The first 9 rows are patterns. Each new row is the sum of 2 different patterns, raised or lowered, with some noise. Before adding, each is slid sideways (what falls off one end comes back at the other), maybe read backwards, and multiplied by a number that may be negative. Names go in the order of the patterns.
In the rows, zero is written as 128.
Known rows, each followed by the names of its patterns:
[ 93 139 129 132 102 133 131 138 129 120 120 166 123 177 131 131 117 117
 133 111 132 132 139 134 133 132 129 115 134 117 121 118 127 125 145 130
 135 118 127 130 102 151 128 148 126 123]  (2)
[134 130 126 119 141 138 127 129 135 133 124 100 138 119 111 108 133 102
 114 121 128 126 135 134 129 118 129 104 131 116 130 123 140 105 132 147
 123 128 135 128  96 141 116 121 109 142]  (6)
[143 120 128 120 150 131 126 127 125 120 116 138 106 104 119 132 114 112
 140 154 140 155 173 129 134 119 182 135 102 122 117  96 100 131 125 141
 121 166  84 133 119 101 136 112 140 117]  (7)
[128 156  74  99 116 139 107  86 139 131 111 126 114 129 168 125 150 110
  95 125 113 160 116 137 103 125 150 142 124 141 134 114 100 128 115  81
 155 122 116  81 130  74 126 182  74 137]  (0)
[165 125  93 128 146 114 106 128  99 136 130  74 126 122 144 118 117 110
 122 130  96 144 110 116 126 147 142 130 130 138 136 122 138 129  78  98
 106 168 124 122 126 113 123 143 131 166]  (5)
[142 121 120 102 138 128  74 124 131 133 121 127  82 122  74 114 157 128
 134 144 113 107 135 113 129 124 131 171 126 135 145 104 119 125 119 131
 135 119  95  97 124 123 130 128  98 149]  (4)
[ 74  74 128 128 122 159 107 157 140 138  74 122 131 126 130 124 129 133
 133 139 143 117 127 121  98 107  94 151 132 162 128 129  99 122 130 124
 115 126 125 127 129 123 123 166 118 124]  (1)
[128 130 128 107 141 153 123 114 110 168 156 129 110 131 145 182 140 162
 124 121  87  74 139 120 122 147 145 104 142  98 107 119 124 147 139 123
 139 142 145 106  84 125 141 116  74 148]  (3)
[124 117 123 117 127 101 101 112 131 119 148 148 143 126 155 133 124 127
 146 114  95 127  81 137 104 125 150 109 144 128 106 135 118 148 158 130
 112 144 145 167 160 127 112 109 152 127]  (8)

New rows, each followed by the names of its patterns:
[122 124 157 159 139 108 130 109 136 156 134  96 109 140 128 142 128 127
 140 117 175 175 146 137 139 162 146 133 138 123 129  85 106 125 144 119
 126 143 161 155 176 127 139 180 143 141]  (5) (8)
[157 150 120 109 160 140 118 161 154 129 136 126 145 122 134 177 140 141
 162 143  83 148  87 148 109 138 150 100 129 136 163 119 138 110 126 151
 110 119 152 189 132 118 115 174 173 157]  (7) (4)
[119 117 137 114 141 124  96  82 108 115 122 115  89 144 127 117 151 121
 148  95  78 125 128 137 120 109  81  90  48 111 174 123 114 147 126 104
 148 104 121 158 125 164 109 135 145 115]  (5) (4)
[123 142 151 126 131  83 134  98 141 104 135 123 173 175 154 126 130  94
 182 109 119 104 176 111 150 128 127 143 121 124 108 124 118 147 137 144
 149 162 158 105 121  95 119 126 151 150]  (2) (1)
[142 139 138 134 152 148  98 128 153 155 126 107 134 191 135 121  89 130
 112 175 147 208 189 105 143 135 108 134 171 120 169 152 145 136  90 128
 135 115 142 129 155 178 136 122 152 202]  (4) (3)
[110 131 167 145 164 167 141 159 188 176 179 194 160 132 157 173 143 123
 164 133 170 145 122 146 166 163 171 156 140 188 129 137 159 146 146 177
 198 176 163 179 158 117 160 159 156  80]  (7) (5)
[109 118 117 111 137 109 118 105 113 127 120 115 131 108  83  81  91 117
 152 160 117 112  82  92 135  75  98 103 166 133  91 115 115 113 110  88
  88 100 107 123 108 117 131 116 151 101]  (4) (1)
[123 171 125 131 139 144 130 140  91 140 126 146  95 137 114 156 149 154
 108 140 134 100 150 129 147 117 142 128 128 122 133 129 142 137 142 144
 147 135 118 124 133 111 108 140 117 171]  (2) (6)
[111 113 167 145 142 127 124 129 147 133 155 138 138 115 130 121  95 102
 119 119 134 110  76 134 121 152 122 110 130 111 131 122 135 148 122 148
 150 127 131 134 132 117 126 125 115  79]  (5) (8)
[ 45  69  79  91  66  92  83  73  80  94  92  83  83  92  99  76  98  89
  51  61  70 104  80  75  91  73  79 113  72 112 100  83  61 106  91  74
  63 102  60  90  79  42  89  84  72  79]  (2) (5)
[120 121 132 150 168 141  94 113 149 124 129 143  99 121 114  93 121 116
 131 112 107 108 102 107  84 138 102 125 134 151 135 141 128 130 130 130
 124 105  79  69 112 143 118 132 111 121]  (5) (8)
[127 130 139 139 144 151 119 147 147 143 123 101 134 131 142 123 148 131
 135  88 166 167 180 135 121 153 137 129 135 142 129 119 115 155 144 109
 146 139 118 140 140 145 124 148 144 181]  (6) (5)
[176 178 197 171 119 157 136 184 170 202 202 192 141 203 194 161 176 192
 180 171 159 146 192 161 176 177 143 187 186 167 180 172 192 188 196 175
 193 227 216 205 183 158 172 186 171 191]  (4) (8)
[103  99 127 106 130 101  94 128  85 129 114 103 138 120 107 109  53 103
 107  86 114 128 152 109  82 151 135 102  71  99 122  89  87 120  79 158
 118  95 111 157 154  86  98  93 128  89]  (7) (3)
[128  85  99 117 153 133 184 115  77 102  79 129 120 123 130 122  76 129
 133 100 151 115 140 107  59 128 132 119 149  84 121 131 144  89 115 129
 118 109 142 137 129 172 140 136 121 113]  (4) (1)
[139 144 132  93  93 141  77 157 197 129 164 139  84  84 118 127 212 138
 172 169 136 118 116 133 194 108 110 127 154 169 140 136 124 125 155  79
 126 161 110  79 109 104 137 141 122 154]  (4) (3)
[125 164 138 139 129 123 119 119 113 147 140 144 135 138 136 140 142 143
 120 151 127 147 145 120 118 106  88 122 152 138 109 121 115 128 119 128
 144 151 123 149 146 117 178 128 161 145]  (4) (8)
[123 114 146 166 143 135 135 177 176 159 163 151 133 133 139 139 120  89
 129 117 160 133 134 138 134 156 144 145 158 178 129 129 126 160 107 119
 145  86 180 136 119 137 140 126 107 125]  (7) (5)
[105 111 152 123 130 126 113 127 158 124 149 119 118  82 152 153 141 116
 123 112 115 116  84 118 119 137 117 119 108 126 172  95 124  88 134  95
 141 133 125 171 177 133 128  97 129  96]  (5) (1)
[ 68  93  66  93  54  22  96  55 143  55 121  73  85  56   4  19  74  50
 123 124  70  88  82 119 105  80 100  93  61  40  84  72  92  62 112  39
  54  51  75  78  74 114  85  86  80  95]  (7) (1)
[ 87 135 144 118  74 173 166  88 132  90 118 129 153  86 115 124  96 126
 137 148 148 157 174 112 105 115 121 158 137 131  99 117 159 131 169 131
 116 134 119 109 148  96 147 177 120 105]  (0) (1)
[159 121 148 158 131 149 136 133 134 102 136 112 123 160 169 144 162 110
 117 124 163 166 135 154 144 142 169 120 122 147 144 164 126 100 193 151
 155 120 165 136 180 145 150 115 108 133]  (4) (1)
[121 103 168 107 123 129  72 107 106 149 119 127 109 150 104 104 139  95
 125 117 157 137 142 126 141 134 139 140 131  81  97 106 161 133 110 112
 110 129 136 122 176 182 135 117 161 148]  (7) (5)
[153 100 122 152 131 106 114 116 111 119 140 152 114 124 167 150 168  64
 113 132 128 158 116 106 164  87  82 120 159 121 143 140 186 132 124 111
 113 161 136 143  99 144 130 140 122  83]  (5) (4)
[ 87 135 115  48 117 121 132  78 108 131  95  88 147 124 146 115 143 111
  96 153 127 160 124 110 117  87 134 132  94  92 142  99 112  65 173 130
 125 113 135 125  63 126  79 137 147 154]  (7) (0)
[167 107 156 127 127 112 120 125 165 127 114 141 159 122 110  68 107 125
 123 123 150 133 174 142 127  82 127 130 130 144 107 121 128  93 131 139
 115 135 113 118 118  86 138 127 126 135]  (4) (1)
[ 97  64  36  57  55  49  83  54  71  58  19  73  89  85  49  48  48  76
  83  86  65  96  92  67  86  88  53  92  62  71  49  58  83  57  46 101
 109  74 140  52  49  71  14  90  53  78]  (4) (8)
[118 113 131 101 124 109 117 118 132  64 127 133 165 170 122 116  97  97
 129  83  90 117 174 124 113 110 123 128 114 113 116 109 100 105 125 117
 132 122 155  75 101  80 117 114 151 126]  (6) (1)
[175 108 105  93 119 101 116 127  95 135  88 130 112 123  88 101 102  98
  91 100 111 102 115 168 126 138  85 115 102 126 120 104  88 102  75  67
  98 142 105  89 111 112 119 135 107  95]  (6) (5)
[141 146 178 106 115 129 150 145 135  60 135  66 140 142 180 191 126 162
 139 122 116 152 124 157 154 160 135 136 137 152 133 132 110 154 166 150
 130 145 205 100 138 118 142 160 163 108]  (2) (3)
[134 157 145 168 152 141 175 180 128 191 145 142 156 140 127 187 161 205
 127  98 144 152 129 145 118 127 131 148 153 175 150 138 144 134 149 138
 167 141 165 157 160 178 156 139 153 134]  (4) (3)
[179 124 126 120 156 131 103 151 136 143 121 116 153 129 112 136 118 143
 142 133 119 140 137 135 124 143 117  96 151  96 143 128 120 102 133 145
 141  90 126 130 115 138 159 125 199 124]  (2) (4)
[130 116 137 121 141 132 128 123 138 125 121 148 125 164 130 125 177 145
 145 125  92 139 156 123  78  81 113 107 106 119 114 130 121  98 161 163
 171 141 117 126 114 127 110  96 107  70]  (5) (8)
[107 123 165 116 116 119 145 105 132 120 123 162 134  84 131  65 126 109
 127 146 123 143 139 113  79 116  91 121 118 142 122 134  96 133 132 110
 101 120 128 148 107 122 153  99 122  87]  (2) (4)
